The rows of a group lie close to one hidden flat surface of 14 dimensions, which passes through zero. Surfaces can cross.
Known rows, each followed by its group:
[ 49  12 -10  -5  22   6 -30  14  -2  23 -22   1   1   3   2 -11  11  23
  17]
toz
[ 30  12 -29  18  19  30   3 -14 -21   9  30  53 -20 -11 -12 -24 -23  14
   2]
Ver
[-24  -3  -1   4 -35 -23  18  20  15 -14 -18  -2  12   1 -30  36  18 -17
   4]
toz
[-20 -29  22 -24  43 -40  12 -16  -8 -17 -30 -36  -8  41  21 -10 -15 -10
  28]
toz
[-11   2  32 -21   2   1 -15  20 -17  45  20  14  14  -9 -55  -1  19 -30
  10]
toz
[ -5 -41   9 -24  15 -20 -42  -6  -1   7  -8  -6 -16  35  31   0   1  41
  13]
dutez
[  7   1  25 -33  31  -8 -32 -25  19   9  -6   4 -17   7  16  -4  24  14
 -26]
Sokek
[-27 -31 -27  -4 -24   9 -36 -14  -4 -13  32   4 -25  16  -1  -1  32  26
 -24]
Ver
[-50  11  27  -4  23  -4  48 -38  37  44  29 -20   2 -45  -7  22  -8 -10
  16]
toz
[-19 -20   6 -25 -11  15   6 -22 -18 -18 -14  22  17  16 -25  -6 -35 -25
   4]
Sokek
[  8  -9 -10   8 -35   5  16  28   6 -20  -2  -2   8 -30  14   8   1 -31
  15]
Sokek
[-64   3 -23  19   1  16 -10 -18 -25 -31  18 -45 -19  15 -40 -18 -50  27
  -9]
Ver
[  9   8 -13  13 -37  11   9   6  26  31 -14 -30   9 -12  31 -38   3  19
  20]
dutez
[  2   2  64 -14  42 -28  10  -9   5  16  17   7 -13   1  26  29  -9  44
  10]
dutez
[ 21  24 -39  31  -5  27 -13 -17  31  11 -27  32  15  -8 -38   2  -3   8
  35]
dutez
[ 19   3  39   2 -13 -20  52   9  10   6  13 -14  47 -51  52 -11   6  -7
 -11]
dutez
[ 11  -9  13  25   2 -30 -13  36 -10  16  12  12  10  40  26  29   1  23
   4]
toz
[  1  24   0   8  -2 -27  -2 -26  -4  18   2  10  26  35 -19 -27 -43 -11
 -10]
Sokek
[ -5   5 -13  -5 -19  15  22  -1 -19 -13  -5  -9 -19   4 -22 -21   6   8
  -2]
Ver
[-36 -14 -42  21  15 -28  29  10 -38  10  49 -19  24   3 -49  -7  22 -15
 -46]
dutez
[ -8 -16  -9  15 -22  10 -18  11   4   5   5  17  14  10  15  12  -8  13
 -10]
Sokek
[ -1  12   5 -15  32 -11 -19 -33  -3  -1  15  -2   2  33 -14  21  25   9
 -21]
Sokek
[ 10   8   8 -18   4  19  11  -1  -5   1  17   9 -25 -12 -10   8  60  -8
 -20]
Ver
[-28  -2  10 -22  12  10  15  -8  -9  18  21 -31 -17  -8  12  -3 -26 -16
 -16]
toz
[-20 -12  18  11  29  27  10   3  18  47  32  26 -20 -40  20  -2  33 -19
  -3]
toz
[-40  12  -6  14   7  -5 -24 -14  46  68  12  22 -20   2  -8  17 -12  15
 -21]
dutez
[ 35  22  33 -29  22  -2 -50 -19  -6  -4  39   0  11   6  38  13 -50 -32
 -12]
Ver
[-18  -1 -19  43 -19 -19 -17  -6  18 -30 -11  -8   8  35  -3  15   8  -6
  10]
Sokek
[  6  -2  -4   0   7  11  43 -36 -15   1  34 -21  41 -20 -39   8  61  12
  30]
dutez
[-51  -2   3  13   7  38  22  18  -9 -33  -1 -19 -29  -2 -31  54  20 -25
  25]
Ver
[  2 -34   9 -35  17 -23  -7   4   6  36   5  -5   6   1   8  18  46  22
   8]
Ver
[  2  31 -36  14 -32  19   7  10  16   5   4  11  -1 -50 -49   8   5  31
 -33]
toz
[  2  -6   8  -3 -10  21 -33  31   0  22 -10   5 -15  21  25   4   9   1
   2]
Ver
[-31  18 -15 -17 -12   4 -32 -17  69  38   6   3 -19 -30 -12  53  33 -14
 -36]
toz
[-35  14  47 -11  32  -7  19 -43   4 -28  11 -18  11 -26 -44   9  20 -26
  -4]
Ver
[ 45 -18 -49  44  21  27  37  40 -41  -1 -13   9   9 -12  17 -44   9 -15
  34]
toz
[  2 -22  22  -8  -8 -28  24  21 -28  -8   2  -1  -9  21   6 -12  59  27
 -10]
toz
[-14 -20   5 -41  32  -8  26  -9 -20 -25  15 -34 -18 -15  -8  36   0  10
 -13]
dutez
[ 37  24 -21  25 -28   1  35  27 -20 -38 -24 -15  22  -8  -9 -19   5  -2
 -11]
dutez
[-49   2  -4 -11 -28  -5  27  -1   6  21  35 -22  10 -16 -38  32  11 -37
 -13]
toz
[-11  -6  54 -22  -7   7  -5  26 -25 -15 -12  21 -29 -14 -18 -23  15  -4
 -17]
toz
[-26  45  34 -17 -25  21 -12 -37  -2  16  33 -11 -13  14 -26 -17  10 -35
 -20]
toz
[-10  -4 -19  -4 -36 -20 -14  18  41  26 -47  15 -12  23  14  25 -27  49
 -11]
dutez
[ 12   3  31 -57   5  32   0 -30  12  22 -22  -2 -14 -19  21 -23 -14  28
  -3]
Sokek
[ 12  26   0  28  -4  34  16  17  -2   6   2   5   1  -3   9  10 -35 -24
  37]
Ver
[-14 -51  34 -37  13 -22 -10  31 -35  -2   2  -1   2   4  18   2 -33  17
 -14]
toz
[-11 -30 -53 -18   5  17 -35 -41   4  -7  22 -12 -10  17   6  13 -27  17
  21]
Sokek
[ 33 -19 -32  21   7  13   3 -15   0 -17 -16   7  35 -13  -4 -18   4  25
  60]
Sokek
[  0   6   1  17  20   8  -5 -32  -1  -4  11  33  -6  11 -30  -6   1  -7
  14]
Sokek
[-11   7 -13  29 -26  13 -38   2  28 -18 -30   6 -26  23   7   0  14   0
  18]
dutez
[-23 -30  -1   2 -55 -13  43  29 -27   6   4  26  -6  14 -17 -12  26  13
 -23]
dutez
[  1   6  30 -31   5   0  35 -43 -13  -1 -24 -36   8   0 -21 -32  -7  65
  34]
Ver
[ -4  30 -26  -3   7   1 -25 -18  30  12 -49 -22  -9  10 -15 -12 -40  21
   5]
dutez
[ 63   7  17 -30  45 -40  14 -13  20 -17 -56   1  25 -45  15 -14  -4  31
  -8]
Sokek
[  7  -6  -6 -16  -5 -10 -17 -16   6  -6   1 -19  -7  11  13 -29   2 -35
  20]
Sokek
[ -9   0  43 -18  -6 -49  24   0  29  19 -38  23  -7   3  12  -1 -27  10
 -10]
Ver
[-23   7   5   7  13 -17  12  -4  14  -9  11  14 -39 -15 -10  17 -21 -48
  26]
Sokek
[-38 -20 -27  24 -43  14  -7  16  -7 -53  -9 -23 -16  18  -9  -3  42 -43
   9]
dutez
[ 41 -19  13 -36  -6  -6  -6  12 -20 -32 -58 -16  24  23  24  -7 -36 -12
  51]
Ver
[  9   4  21 -23   6  19   9  -6  19  26   1  28  -2 -52  22 -16 -40  -6
 -14]
Ver
[ 23  33   8  35  24  -4 -30   1 -16  11  19  10 -22  18  -9 -26   3  -4
  13]
Sokek
[ 20  -6 -16   7 -27  13 -27  28 -19   3   4 -19  29  28  30   1   3  31
 -10]
Sokek
[ -1   2 -11  -8 -10  12  -5  -3 -12   5  27 -26  -7  12   8  11  13  12
   5]
Ver
[ -2 -17 -10 -42  -8   5   4   2 -31 -24   2 -17  -9  20 -15  20   6  -1
  -9]
dutez

New rows. What belongs after each?
[-14 -33  33   5  13 -24 -24  47 -22   6 -18  14  20  26  11  -7 -13 -17
  -4]
Sokek
[ 39 -11  14 -65  32  17 -40   5 -39  12  23 -11 -18   7 -24  12  55  10
  21]
toz
[-30  -5   5   4  22  -8  17  24  -6  15  12 -13 -55 -20 -10 -10  -6 -16
  13]
Sokek
[ 16   1   5 -10  18  18   1  -8 -18  21  16  -6  -6   1  26 -44   8  -5
  -7]
toz
[  3  11  26 -44 -42 -27 -35 -15  21  31   9 -11  25  15 -11  11  27  24
 -34]
toz
[-40  41  36  33  -6  11  32 -23  23  -2  -8 -25   6 -11 -30  -3  44  15
   1]
Ver
[  6  12 -29 -27   7  39   6 -40  50  -2 -30   7 -24 -57 -18  21  -7  32
  -3]
dutez
[-41 -41  20 -11 -23  -5  16   2 -29  -1   7  15 -11  22 -20 -35  26   1
  -4]
dutez
[ 25  38 -39  56  24  -3   3  -8  13  25   4   5 -10  13   9  -9   4  32
   6]
toz
[  3   3  61 -16 -16  -2 -34   4  23 -17  -8  12  -7  13  29  39  -2  -4
  17]
toz
[-18 -23  -2  -6 -17  10  22  19  15 -22 -30  15  11 -29   2  23  43  35
 -53]
Sokek
[ 27  17  30  22  -8   6  31  23 -10 -55  -3 -23  -4 -24  34  -1   7 -17
  26]
dutez
[ 30  49  36   5  27  10   4 -19 -10 -43   2  -4 -18   7 -22  22  41  27
  -4]
dutez
[-18  36  27  33  18 -26  10 -15  36   1  -6  10 -30   7 -19  46  27  30
  22]
toz
[ 12 -12  -3 -32 -16  28 -10 -41 -22 -65  10 -45  15   9  -5   6   8  12
  34]
Ver
[ -1  -9  22  -2  32  35 -15  -8 -19 -12   1  32 -29  14 -25  10  29   3
  36]
Ver
[ 20 -26 -12 -43 -16  14 -28  -3  21  -3  -8  -3  14 -17  15  23  45  -8
  -2]
toz
[-31 -10   5 -43 -24  -2  17  25 -28   3  -4 -47 -21   6 -17 -23   6 -33
 -21]
Ver
[ 11  -7   4 -24  26 -20  -5 -14 -18 -14 -12 -24 -12  20   3  -8 -12  30
   8]
toz
[ 29 -45 -19 -21  39   7 -47  -4 -22 -34 -18  12 -21  22  34 -28  14   7
 -11]
toz
[-11  23   7  31   0  -9  14  13  22   2  -5  28 -38 -21 -13   4  37  44
 -32]
toz
[-11  15   9  -4  20 -18  -5 -16  -4  -2  19 -19  -7  31 -34  52   2  -8
  34]
toz
[ -5 -15  -9 -14  -1  18   6  22   2  24 -10  -6  -1 -20   9  -2   3   2
  -5]
Ver
[-38 -21  48  -2  20   5  61 -24 -33   9  37   4  23 -36 -10 -29 -42 -11
  25]
toz
[ 19  11  -9   7   9  19  37 -36  19 -24 -15   6  24 -56  -3  -5 -16  29
   8]
Ver
[  8 -22  19  11 -18   1  -2  -5 -29 -36  31  32   9  19  10   3  30  14
  -9]
toz
[ -9  -5  -8  16  15  30 -26 -33  -2 -23  13 -29  21   3 -11   8  33  30
  20]
Ver
[ 16 -15 -43   4  11  -5 -36   1 -14 -12  29   5   5  17   1  25  22  23
 -42]
Sokek
[ 11 -10  35   7  17 -13  21  26 -13  -1  -7  11  -2 -16  -8  12   5  37
  25]
toz
[ 23  23 -20   8   7  24 -15  -5  -4 -15  22  28 -46 -23  -7  -2 -21   8
  -8]
Sokek
[ -7  12  34 -33 -31 -12  12  23   6 -17 -33 -21 -12  26  27  53 -44 -15
   8]
dutez
[  6   7  14  -4   3  15  24  15 -22   8  29   1 -13 -37 -13  14   2  38
  -7]
toz
[ 20   5 -50  10 -13  -7  11  -5 -10  -6  44 -12  21  -4 -10  37  12  -2
 -15]
Sokek
[ -3 -20 -16 -29  -3  31 -16   2 -33 -28 -25 -40  -9  10  -1 -29 -43  31
  17]
Ver
[ -8  14  33  47 -31 -16  21  46   0  22  24  29   7  -1  31  -9 -18 -38
  -8]
dutez
[ -3   8  57 -32 -33 -11  14 -10  -6 -34 -51  18  10  42 -27   9  13  27
  14]
dutez
[ -3  -2   3   1  29 -27  -5  10   6   6   6  10   7 -10 -11  10  31 -32
 -34]
Ver
[-15 -21 -40  -7  27 -12 -16 -25   6  -2 -22   4  45  -9 -41 -13 -26 -20
 -10]
dutez
[ 29   6  18   4 -19 -33   7   8 -10 -23  -4 -23  50  25  11  13  41  17
 -20]
dutez
[ -3  15 -19  -8  -2  -5 -17   2  -4   1   6 -20  -1  28 -14  23 -10 -17
   2]
toz
[-38  10  37 -23  22 -25  40  -5   6  20  -8 -16  -3 -31 -20   2 -37 -12
  -9]
Ver
[-27  -5  34  11  14 -35  -8  -2  12  -5 -43  12  -3  33 -26  -5  32  16
  10]
Ver
[  0 -10 -15 -21  12 -27 -18  -9  -7   5  -6  12   8  15  -5 -30 -24  -2
 -48]
Sokek
[ -6  13  10  15  11 -21   9   6  31 -32 -78   0 -37  -1   4 -20 -17  22
   1]
toz
[ 16   0   4  22 -26 -24  15 -17 -16 -20  25  -7  22  56  38  14  13  14
   9]
toz
[  6   3  -2  18 -12  -9 -23  16 -12  24  -1  10  20  25  14 -23 -48  18
 -15]
Sokek
[-38 -53  20 -18   0 -48 -14 -20   4  13 -13  -8  72  33  -7  -5 -13 -36
  11]
dutez
[ 12 -39 -21 -25  29 -21  -8 -15  -1   1  10   0  37 -36   0 -14 -18   4
  -9]
Ver
[ 17   5 -14  26   9  -7  16  32 -29  37  16  -5  -3  33  10 -25  41  -8
   2]
toz
[ -8  -8  -8   0  16  21  -3 -15   1 -11  24   7 -19 -19   6  18   2  -3
  -3]
toz
[ 21 -24   8 -35 -14 -17 -15 -26  22  10  24   8  27 -24  33  -3  13  -9
 -12]
Ver
[  9  14 -21 -25 -25 -13  -9  -5  17 -28 -14 -36   4   3  25  35  17  26
 -68]
Sokek
[-28   4  23  -7  42 -18  10  -8  -9 -13  -1 -20 -60  26   5  12  15   7
  -3]
toz
[-40   1  23  14 -12   3 -10   4  24 -60 -23  27 -49   3   5  28  -3 -14
 -24]
toz
[ 22  -3  -7 -12 -12  18 -40  21 -30   0  10  24  -8  15 -12 -33  28   0
 -31]
toz
[-23 -31  -5   1 -12   0   5  31  11  -2   2 -18 -11 -18  18  12  36 -14
   2]
Sokek
[ -1  -2  11  -5   0  -7 -30   2  18  -4  -5   8 -19  21  16  26  16   4
 -14]
toz
[-31   8 -11  28   6  26  29   6   4  41  -5   2 -18 -20 -21 -24 -12  40
   1]
Ver
[-10   4 -33  32 -15  20   9  15  -1   8   4   6 -12   8  26 -27  -8 -31
 -29]
toz
[ -5 -60  37 -24   9  -3  18 -11 -50 -19  28  -7   4  26   5  -1  33 -10
  77]
dutez
[-22 -29  22 -35 -32 -16 -21   7  -2 -11  11   4  16  16 -14  39  26 -24
 -10]
toz
[ -6  16  -8  12 -37 -14  37   4  11   8  33  18  -5 -15   3  11  -5 -46
  -9]
Ver
[  8   2 -14 -36 -30  52  -2 -46   8   0 -20  44  28  -6  -2  -8 -17  75
 -66]
Sokek
